There are 9 hidden switches. A switch that is on adds its own fixed numbers to the row, and there is some noise. The rows also spread widely along 14 directions, which tell nothing about the answers.
Known rows, each followed by its switches (1 for on, 0 for off):
[51,306,-9,152,30,-38,-126,41,-95,-107,8,-61,68,-234,101,-60,122,-371,262,-228,53,-57,-207,-182,-320,-44,15,-46,-15,-36,-114,263,152] => 1 0 0 1 0 0 0 0 1
[-357,-12,-234,-5,-195,173,-36,-538,-196,-237,252,-197,336,102,-544,-307,-237,-174,154,287,82,-333,-111,-502,-62,-26,155,227,373,61,271,-288,-201] => 1 1 0 0 1 0 0 1 0
[214,-38,-72,6,188,225,144,198,43,231,-7,-8,213,100,17,148,77,-17,181,44,-24,56,-47,235,-39,140,-45,24,-61,61,-206,58,-1] => 1 1 1 1 0 0 0 1 0
[-167,203,177,214,-34,12,-204,-214,-259,-164,-41,-112,124,-83,-2,-92,231,-167,-10,-46,21,19,-29,-186,-42,-84,43,99,16,-32,45,66,-60] => 1 0 1 0 1 0 0 1 0
[13,98,101,342,-16,177,93,163,-99,7,28,-219,-280,-27,-49,177,-481,-51,153,6,-104,57,124,-192,-18,278,39,509,-73,-219,-373,-463,97] => 1 0 0 1 0 1 0 1 1
[-77,29,50,70,27,124,-334,131,-103,-262,-250,-155,224,-93,7,-186,-80,-201,-191,65,-39,74,-120,-168,77,-99,-258,85,45,-294,-79,-257,-97] => 1 0 1 1 0 1 0 1 1
[-69,50,217,257,-76,-206,-282,-133,254,-171,-35,-55,84,328,7,95,5,-268,-100,-16,-340,195,16,-67,81,11,79,274,-152,-80,-122,308,31] => 0 1 0 0 0 1 0 1 1
[44,239,163,225,-44,103,-195,-55,-138,-144,23,-204,-220,-55,23,94,154,-61,57,-237,-116,57,-111,65,-19,-34,356,108,-100,4,-69,175,95] => 0 0 0 1 0 0 0 0 1
[-81,146,171,-20,-91,2,-86,-219,-89,169,-19,51,177,-178,-115,-227,-81,137,313,63,84,-38,-3,-137,-296,50,-265,-5,146,-22,38,-130,-20] => 0 0 0 0 0 1 0 1 0
[-116,209,68,86,-99,275,-324,210,-257,-191,5,165,185,-71,-114,-45,299,-22,-24,178,268,-153,79,45,-69,145,-123,-29,3,-133,39,59,-163] => 0 0 0 1 0 0 0 0 1
[73,-68,138,260,-50,-86,-352,-257,104,-125,-179,216,23,39,-2,-122,246,68,-295,-105,-170,-222,30,259,120,-47,-145,-122,-212,-227,149,-216,-161] => 0 0 0 1 1 0 1 0 1
[228,-281,-138,113,189,43,428,-133,171,-13,37,245,-80,-54,-55,-56,376,-8,12,-308,-14,-269,-77,68,-79,-53,140,-148,-170,156,-78,-140,-76] => 1 1 0 1 1 0 0 1 0
[64,-165,10,222,71,-472,81,-290,335,-151,-111,-245,68,344,120,58,162,-406,-347,-175,-438,193,-74,-163,222,-216,153,201,-121,86,-27,290,33] => 1 1 1 0 0 0 0 1 0
[78,-105,-237,-61,-83,161,-45,-18,-143,-145,173,46,-9,148,-284,97,-63,-7,68,89,98,-82,-4,-3,-113,58,117,-104,41,73,49,-137,-151] => 1 0 1 1 0 1 0 1 1
[137,-279,-618,-108,119,20,398,121,68,157,190,338,21,111,50,147,276,-293,-207,187,187,-277,133,8,-28,119,-143,-157,30,37,111,-38,-162] => 0 0 1 0 0 1 1 0 0
[330,244,-336,23,-81,-74,-434,31,-115,-274,194,-469,222,98,-1,185,-166,89,-40,-141,-199,60,-184,469,382,39,26,-141,205,-15,114,60,40] => 1 0 1 0 0 0 0 1 1
[302,70,-199,35,122,-229,389,132,12,224,67,4,-11,-312,313,20,-55,27,48,-300,152,-214,-59,174,16,70,-427,27,192,-33,-11,-246,167] => 1 0 0 0 0 0 1 1 0
[36,-89,-69,-103,71,302,-108,293,-29,64,-21,-17,149,163,83,254,-321,-215,75,119,72,59,-168,155,17,65,-109,251,115,-148,-62,-86,-24] => 1 0 1 1 1 0 1 1 0
[194,-15,99,-76,2,-256,-12,-243,159,94,-75,-71,77,-57,-7,-164,-199,15,160,-244,-94,-11,-217,-13,-200,-143,-172,-82,56,19,17,-51,79] => 1 1 0 1 0 0 0 1 1
[171,21,-171,-53,-85,-216,-149,-128,-115,100,63,-232,-351,76,114,252,-258,-20,-81,-84,-245,177,-15,93,-17,-16,74,-62,-7,-53,125,-94,-27] => 0 0 1 0 0 0 1 1 0
[247,45,-263,107,84,-312,180,-138,-132,117,-37,-221,-45,-67,174,97,95,-68,-122,-121,-135,-6,24,52,52,-18,-99,-108,-35,20,5,-110,19] => 1 0 1 1 0 0 1 1 0
[-71,229,-36,292,175,167,63,98,-239,-57,-59,-5,550,-251,51,-154,423,-99,100,68,191,-233,11,-15,50,108,-345,73,78,-55,-135,-77,-11] => 1 0 1 1 1 0 1 1 0
[155,106,-170,-41,153,169,386,374,-218,-204,190,-228,-34,-409,124,37,191,110,115,-279,240,-63,-145,65,157,-137,11,33,180,161,-188,-89,203] => 0 0 0 0 1 1 1 1 1
[107,-71,208,-140,78,330,-434,77,-43,70,-314,110,234,26,-31,-91,64,155,97,66,-50,100,-153,330,-73,-44,-182,-245,-134,-167,-17,-143,-200] => 1 1 0 1 1 0 0 1 0
[4,15,-363,86,27,97,-72,-184,-65,130,-15,-258,366,383,-145,143,132,-6,-57,472,-263,-5,184,230,291,215,78,13,-46,56,12,19,-211] => 0 0 0 0 1 0 0 0 0
[-27,200,-30,100,-96,318,-430,-235,-205,198,87,303,12,221,-38,169,154,-121,103,85,73,-194,-16,356,-144,239,114,34,-51,-138,210,128,-220] => 1 1 0 0 1 0 0 1 1
[-6,29,-64,227,89,490,265,102,-106,32,142,-163,320,-245,-225,-226,-156,209,255,111,179,-266,14,-82,86,216,-197,270,250,-67,-203,-585,66] => 1 0 1 0 0 1 0 0 0
[231,-62,59,8,107,-287,234,20,236,146,-80,320,-202,-278,206,-97,-89,-238,227,-439,50,-71,-161,-181,-486,-96,-275,-86,-91,-60,-177,-90,149] => 1 0 0 1 0 1 0 1 1

New rows. What belongs after each?
[169,181,-11,177,-48,-284,-165,5,-65,-34,40,-54,-28,29,260,264,-20,-76,-51,-209,-40,10,21,255,115,56,-144,41,23,-54,71,106,71] => 1 0 0 0 1 0 1 1 0
[185,116,-455,-104,153,46,410,103,-293,-6,93,-430,132,-216,-12,-12,303,145,34,54,-45,14,40,40,209,39,86,-165,90,241,-134,-108,-38] => 0 0 0 0 0 0 0 1 0
[191,-300,-125,-103,-19,-359,128,229,100,-310,-1,122,-428,99,29,206,-13,-207,-287,-231,-23,95,44,-144,-103,-139,77,-169,-203,44,-68,-46,-104] => 1 0 0 1 0 0 0 1 1
[2,-27,-169,-103,-30,-119,-343,-39,-84,-31,-46,44,125,331,-91,220,116,-407,119,214,-163,252,-10,-103,-326,9,132,-270,-195,61,-11,416,-204] => 1 0 1 1 0 0 0 1 0
[55,57,-363,-106,11,-253,330,-201,7,396,31,-39,316,11,-17,-107,-302,-144,192,196,107,-239,18,-154,-199,162,-408,154,271,11,62,-223,2] => 1 0 0 1 0 0 0 1 1
[69,167,-131,-91,18,66,-172,31,-225,229,-28,139,-182,-254,197,-2,68,-315,108,-93,139,-66,-136,-80,-441,-38,-115,-161,-30,-175,87,12,-5] => 0 0 1 1 0 0 1 0 1
[-271,151,460,8,-58,237,-422,29,-412,-215,-201,131,199,-273,-34,-346,551,170,-247,93,283,-15,29,-79,-57,-153,-314,-149,19,-152,197,-88,-238] => 0 1 1 0 0 0 1 1 0
[65,116,-74,46,69,294,-142,7,-159,299,-49,-283,-16,4,130,133,-293,-214,225,110,-131,180,-131,50,-115,75,40,184,40,-168,-96,-110,97] => 1 0 1 0 0 1 1 0 0
[77,-266,-58,113,85,-35,372,215,97,-111,141,4,-198,-6,33,190,-183,-138,-9,-167,35,-20,11,-159,6,-14,15,228,-15,22,-205,-258,67] => 1 0 1 0 1 0 1 1 0
[19,-136,-98,241,-179,-47,-92,-293,94,-186,163,178,-6,416,-327,139,75,65,-170,97,-114,-189,195,164,149,197,144,76,-85,43,120,-115,-230] => 1 0 0 0 0 1 0 1 1
[57,-58,334,256,84,90,-46,360,-49,-160,-186,-31,-32,-41,83,151,169,149,-26,-3,-17,228,209,88,90,-8,-135,7,-295,-81,-340,-111,20] => 1 0 0 0 1 1 1 0 0
[119,201,-142,300,69,-164,358,-314,-165,189,137,-23,-157,-387,99,-110,113,-24,166,-276,76,-319,47,-150,-179,68,-126,19,31,6,-4,-329,89] => 1 1 0 0 1 0 1 1 0
[-62,-53,-161,29,128,-107,-43,233,-19,-74,-255,31,166,183,301,149,320,-495,-429,215,12,95,94,-53,173,-26,-167,53,-103,-148,-6,197,-169] => 1 0 0 0 1 0 0 0 0
[157,-240,18,-135,-24,-26,-99,-374,261,154,-92,-138,-113,208,-112,-63,-213,-37,56,-105,-348,60,-272,93,-110,-232,229,-34,-64,17,116,-46,-2] => 0 1 0 1 0 0 1 0 1
[-21,15,45,-56,10,227,82,152,-150,149,31,40,-34,-227,-88,-86,-143,34,211,74,224,-81,10,-196,-302,82,-179,16,82,-99,-87,-294,-27] => 0 0 1 1 0 0 0 0 0
[-50,-63,-110,161,46,128,-48,-274,162,4,78,126,256,159,-139,-104,189,-197,-48,51,-165,-164,-80,-2,21,74,59,90,-4,-25,64,9,-134] => 0 1 1 0 0 0 0 1 0
[65,10,134,77,-84,-196,190,-211,15,-13,171,-158,-191,39,-7,58,-38,128,-67,-272,-46,-3,-21,-1,63,-87,132,247,123,156,61,-16,91] => 0 0 1 0 0 0 0 1 1
[74,-58,-131,-118,39,251,105,264,-114,158,84,105,-236,51,-59,223,-74,-37,230,132,19,140,89,10,-252,175,130,-12,-152,-3,-232,-94,-90] => 0 0 0 0 0 1 0 1 1
[190,-218,-325,-331,-24,-90,18,-203,138,-8,48,-52,31,145,-114,-60,-281,-133,15,-111,-45,-116,-316,96,-55,-175,25,-101,217,70,230,-111,-63] => 1 0 0 1 0 0 0 1 1
[221,-91,-5,-41,68,126,-133,167,67,23,-72,81,95,120,18,118,23,107,24,-40,-88,67,-60,397,90,83,-56,-99,-66,-33,-63,-28,-94] => 1 0 0 0 0 0 0 1 0
[59,3,45,73,-68,-232,-210,-63,146,-21,15,20,12,-79,57,-35,-485,-224,216,-137,-81,3,-121,-219,-257,-50,-337,39,58,-223,-36,-186,104] => 1 1 0 0 1 1 1 1 0
[-66,221,182,265,-60,140,-335,-468,-27,-131,-15,-280,209,-91,-48,-293,51,-137,25,-202,-125,-100,-295,-61,60,-164,81,148,205,-98,202,11,102] => 1 1 1 0 0 1 0 0 0
[-424,-192,14,197,46,614,17,-274,-73,-95,-16,282,177,228,-401,-149,233,-351,118,355,-7,-196,9,-337,-164,117,348,330,-108,-56,-66,-201,-319] => 1 0 0 0 1 1 0 1 0
[-144,-12,120,20,107,537,50,81,-267,-28,-127,-120,1,-145,-99,-136,139,-33,92,141,130,27,-44,-157,-43,-56,166,152,-39,-63,-181,-261,-77] => 1 0 0 0 1 1 0 0 1
[27,-17,250,42,77,317,7,343,-187,228,-132,-23,-2,114,65,302,-159,120,145,190,87,213,156,155,-45,205,-92,266,-91,-73,-271,-156,-57] => 1 0 1 1 1 0 0 1 0
[144,18,-175,-231,-39,-312,74,-60,-53,-94,73,-213,25,-277,39,-171,19,-24,94,-192,46,17,-189,-147,-178,-291,-123,-330,166,145,133,53,98] => 0 0 0 0 0 0 1 0 0
[-162,31,19,54,-124,-98,29,-233,-59,209,161,192,-182,198,5,166,-190,-426,105,35,123,-65,14,-294,-373,111,72,339,123,3,182,146,-63] => 1 0 1 0 0 0 0 1 0
[57,98,175,65,3,-65,-246,28,39,114,-203,82,167,73,187,9,-51,-55,-124,-27,-38,28,-15,259,87,75,-335,166,13,-213,31,-38,-49] => 1 0 0 0 0 0 0 1 1
[154,-3,-569,-65,62,-113,356,-181,-194,440,156,-15,88,261,33,315,57,-185,117,261,69,-143,151,64,-129,234,26,-38,69,204,80,88,-137] => 1 0 1 1 1 0 0 1 0
[-32,-10,-88,-47,-36,-130,-87,-84,-58,-83,-138,-434,354,142,-62,-39,-281,-97,-81,191,-156,94,-126,-79,209,-83,-166,198,210,-50,59,-153,-27] => 1 0 0 1 0 0 1 1 0
[-56,-329,-259,-85,53,188,90,-113,165,165,-24,206,-129,229,42,44,-261,-511,-166,89,-68,-96,-185,-109,-103,-23,16,303,67,-218,93,-254,-118] => 1 0 1 0 0 1 1 1 1
[143,-89,-50,207,19,-290,171,-138,239,203,134,121,-56,266,104,271,-38,-53,-34,-64,-121,-9,177,65,31,154,-106,153,-67,44,-34,99,27] => 0 1 1 0 1 1 0 1 0
[20,-399,236,10,81,213,142,-132,179,157,-234,114,80,95,-76,-242,-1,157,-269,67,-37,-113,-22,131,119,-109,-195,186,-21,-125,26,-525,-128] => 1 0 1 0 0 0 1 0 1
[137,16,-197,-74,24,-253,43,222,-300,-86,-115,-207,-214,-283,119,-32,80,5,-248,54,67,104,187,-267,-78,-75,-261,-354,-85,-108,-49,-286,-102] => 0 0 1 1 0 0 0 0 0
[111,-134,-51,-79,65,420,-148,160,-66,-132,-8,16,-42,95,-87,130,30,40,97,-44,-36,85,-145,291,86,-13,207,-42,-81,-24,-120,-119,-102] => 1 0 0 0 1 1 0 1 1
[-172,104,-65,30,-87,-346,16,-470,-89,33,-39,-164,-92,-66,57,-165,-136,-312,-104,-59,-94,-78,-64,-419,-94,-169,-19,244,128,-86,166,-106,-15] => 0 0 0 0 1 0 0 1 1
[-62,-181,-14,-27,109,91,182,-109,-15,97,-155,245,211,0,-208,-209,291,-67,119,210,-14,-48,100,-180,-279,47,-91,-149,-178,49,-116,-175,-247] => 1 0 0 0 0 0 0 1 0
[-192,196,193,221,-183,122,-362,-448,-303,-72,2,81,-57,-53,-88,-150,147,38,-194,-63,92,-294,-12,5,22,2,20,168,106,-171,334,-210,-173] => 0 0 1 1 1 0 0 1 1
[98,79,83,-198,-101,-254,-61,-366,-199,277,-1,-362,-327,38,21,170,-223,104,319,-110,-264,344,-83,-1,-280,-196,297,-78,-97,199,8,109,83] => 0 0 0 0 1 0 1 1 1
[235,-118,-236,-132,29,-105,209,-202,247,-17,201,115,139,3,-78,-82,104,96,111,-283,-5,-209,-228,234,33,-102,-7,-114,187,231,128,68,62] => 0 0 0 0 0 1 0 1 1
[243,71,-282,145,43,103,-157,182,26,-90,30,-385,148,194,-59,278,-160,63,12,101,-397,116,-30,384,359,196,103,80,-103,-73,-227,-107,8] => 0 0 0 1 0 0 1 1 1
[297,209,-261,19,-16,34,-213,-307,-77,42,204,146,-125,-274,36,-45,22,-24,354,-465,-38,-349,-364,319,-263,-49,89,-290,63,-25,196,-50,90] => 0 0 0 1 1 0 1 1 1
[193,-41,95,79,-38,-48,-234,38,69,-35,-1,74,-208,122,-73,171,-82,59,82,-130,-224,152,26,128,-178,66,91,-111,-259,-62,-161,-29,-52] => 0 0 1 1 0 0 0 1 1
[47,163,-169,-117,51,113,252,-220,-216,144,94,-362,-52,-314,63,-171,-162,-97,169,-211,76,-126,-303,-162,-33,-110,67,175,329,36,117,-226,112] => 1 1 0 0 0 0 0 1 0
[63,143,166,81,-84,-255,-230,-481,80,161,-53,135,-140,-228,12,-238,-58,-44,327,-312,-192,-10,-157,-154,-489,-98,-96,-208,-64,-71,82,-43,39] => 0 0 0 0 0 1 0 1 0
[69,-4,-301,-36,-16,-34,-59,-164,-90,-222,35,-128,25,7,-96,-72,38,-248,-79,-105,-67,-144,-209,-56,33,-100,134,-49,101,7,122,-57,-85] => 1 0 0 1 0 0 0 1 1
[-80,-244,-8,-218,-230,240,-301,-301,-227,-56,52,14,-349,-11,-360,-89,-543,181,52,67,3,-115,-116,-148,-269,-121,92,-94,78,-186,280,-676,-246] => 0 0 1 1 1 0 1 1 0
[-93,215,-75,264,-75,-125,156,-807,-132,443,55,56,-48,-171,28,-256,43,-6,-28,-68,-13,-396,43,-136,-117,120,-171,242,237,-86,348,-365,-39] => 0 0 1 0 0 1 0 1 0
[-167,255,208,154,-76,214,-226,-29,-298,-149,53,-108,-109,-251,-45,-72,60,-50,180,-79,99,-37,-53,-172,-169,-56,113,122,1,-95,-39,-77,50] => 0 0 0 0 1 0 1 0 1
[86,357,40,261,153,303,133,136,-386,407,-109,-230,197,-159,216,95,230,139,126,131,167,-26,155,248,92,293,-162,214,53,-39,-161,-50,52] => 1 0 1 1 0 0 0 0 0
[-111,204,94,130,-1,18,-373,-62,89,-173,-53,-18,394,59,78,-106,204,-304,12,-10,-108,52,-191,-7,40,-36,-121,105,74,-95,37,364,8] => 0 1 0 0 0 1 0 1 0
[35,-382,-393,-217,111,179,230,120,85,57,11,75,-44,21,-163,4,-292,-347,215,194,-24,6,-90,-344,-322,-82,4,-127,-68,-42,-160,-335,-89] => 1 0 0 0 1 1 1 0 0
[144,-81,-227,-48,114,-94,191,145,60,4,82,-164,59,55,16,131,29,-153,85,-6,-195,178,-44,-35,-32,-38,60,-14,-98,115,-245,90,47] => 0 0 1 0 0 0 1 1 1
[-20,-80,211,250,175,201,136,295,209,-134,-107,-62,330,-127,70,-105,-267,-129,84,-107,35,-52,-146,-146,134,21,-351,468,136,-209,-340,-329,172] => 1 0 1 1 1 1 0 1 0
[213,-65,-180,-52,-15,1,-450,146,-58,-48,-33,-65,78,412,-63,357,202,78,-89,244,-280,309,204,429,95,77,157,-420,-343,41,-93,266,-227] => 0 0 1 0 1 0 0 0 1
[85,-148,-88,-67,56,-61,-40,363,71,69,-38,65,-23,268,144,342,-141,-342,-3,164,-8,253,114,-36,-167,55,-82,21,-183,-57,-229,198,-31] => 1 0 1 0 1 0 0 0 1
[-20,42,147,-28,-78,-62,105,57,-59,-109,174,-70,-132,-24,128,140,-45,-138,-52,-274,207,-32,-194,-40,2,-154,50,314,272,95,164,175,140] => 0 0 1 1 0 0 1 1 0
[-131,25,225,-145,96,358,-269,75,-86,-40,-290,5,487,-68,-60,-331,405,11,-39,225,105,18,-155,45,-2,-146,-195,-122,31,-66,47,101,-160] => 0 1 0 1 0 0 0 0 0
[172,-3,-51,51,-59,-16,-47,217,-162,-282,155,-279,62,-35,-118,61,0,284,-102,13,131,38,135,71,222,1,-144,-152,117,67,-11,-149,-3] => 1 1 1 0 0 1 0 0 0
[95,164,-129,164,41,21,-46,-219,-245,98,27,-253,43,-77,72,41,6,-7,37,-58,-99,-49,-31,147,91,13,-15,76,49,-45,6,-189,14] => 1 0 1 0 1 0 1 1 1
[-5,91,137,-72,-31,87,-97,-566,-211,86,-85,-249,-48,-350,-176,-462,-184,68,257,-277,-58,-109,-364,-242,-320,-279,73,-50,179,-8,144,-404,34] => 1 0 1 1 0 0 0 1 1
[-109,-243,-197,-162,46,78,259,480,-70,-148,31,211,-152,99,33,247,-83,-511,-138,184,264,16,31,-358,-191,14,-37,203,0,-78,-111,-49,-140] => 1 0 0 1 0 0 1 1 0
[-53,-5,-126,7,82,-47,135,0,-185,-99,-36,-16,-233,-142,181,-50,256,-467,-272,-99,102,37,-48,-393,-106,-168,44,56,4,-69,10,20,-64] => 1 1 1 0 0 1 0 1 1
[223,-105,86,298,111,-317,-272,96,259,-67,-220,388,50,88,217,101,187,-247,-149,-203,-209,-18,58,172,-121,29,-350,-187,-406,-258,-190,15,-63] => 1 0 1 1 1 0 1 1 1
[-116,-44,68,34,75,-58,116,25,-59,-55,-123,-139,130,-114,23,-102,57,-88,-4,83,-91,109,16,-260,-6,-114,-140,100,-46,-49,-172,-158,-31] => 0 0 0 0 1 0 1 1 0
[75,176,116,2,-184,-46,-385,-75,-158,203,31,303,-137,30,122,155,-101,-19,90,-74,254,-153,46,251,-278,114,-203,-59,30,-159,253,60,-65] => 1 0 0 0 1 0 0 0 1
[131,-145,120,39,47,-37,-188,496,66,-266,-207,0,-28,-23,65,84,-180,23,-193,16,-103,216,89,52,120,50,-303,-29,-182,-263,-268,-296,-117] => 1 0 0 0 0 0 0 1 0
[-14,66,104,-7,-56,154,25,285,-180,-88,215,-34,-242,-132,20,166,-153,-58,128,-133,204,22,-85,-154,-188,6,39,169,100,-16,-64,-33,73] => 0 1 1 1 0 0 1 1 0
[108,-85,-59,-102,201,471,486,225,-101,-21,173,-283,339,-140,-161,-62,161,433,256,-40,169,-7,-103,211,285,-58,87,159,220,334,-257,-164,112] => 0 0 1 0 1 1 0 1 1
[156,-37,-259,-133,-84,-163,-81,-21,-39,155,118,62,-261,267,100,394,-172,-278,99,22,-27,154,-1,102,-213,70,93,-59,-13,46,101,205,-48] => 1 0 0 0 0 1 1 1 0
[60,-72,-72,-166,-77,-241,22,-110,1,-10,71,-264,-106,45,10,15,-468,-128,56,-100,-50,69,-123,-207,-73,-160,-44,115,161,-3,43,-144,55] => 1 1 0 0 1 0 0 1 1
[128,97,21,-146,9,-197,49,-20,-335,18,-170,-558,-129,-194,200,8,-122,125,-45,-83,7,241,-70,-79,101,-286,-134,-69,124,29,32,-184,85] => 1 1 0 1 1 1 1 1 0
[299,-113,-23,-129,83,131,334,247,-17,154,161,-218,-103,-213,-56,12,-195,435,226,-126,82,35,10,127,-25,13,-108,-115,88,124,-170,-298,122] => 0 1 1 0 0 0 0 0 0
[-96,-177,-131,26,29,47,232,-162,156,-21,230,42,90,81,-317,-106,-90,-234,270,89,-126,-53,-52,-442,-319,42,184,90,-9,125,-152,-36,-45] => 0 1 1 0 0 0 0 1 0
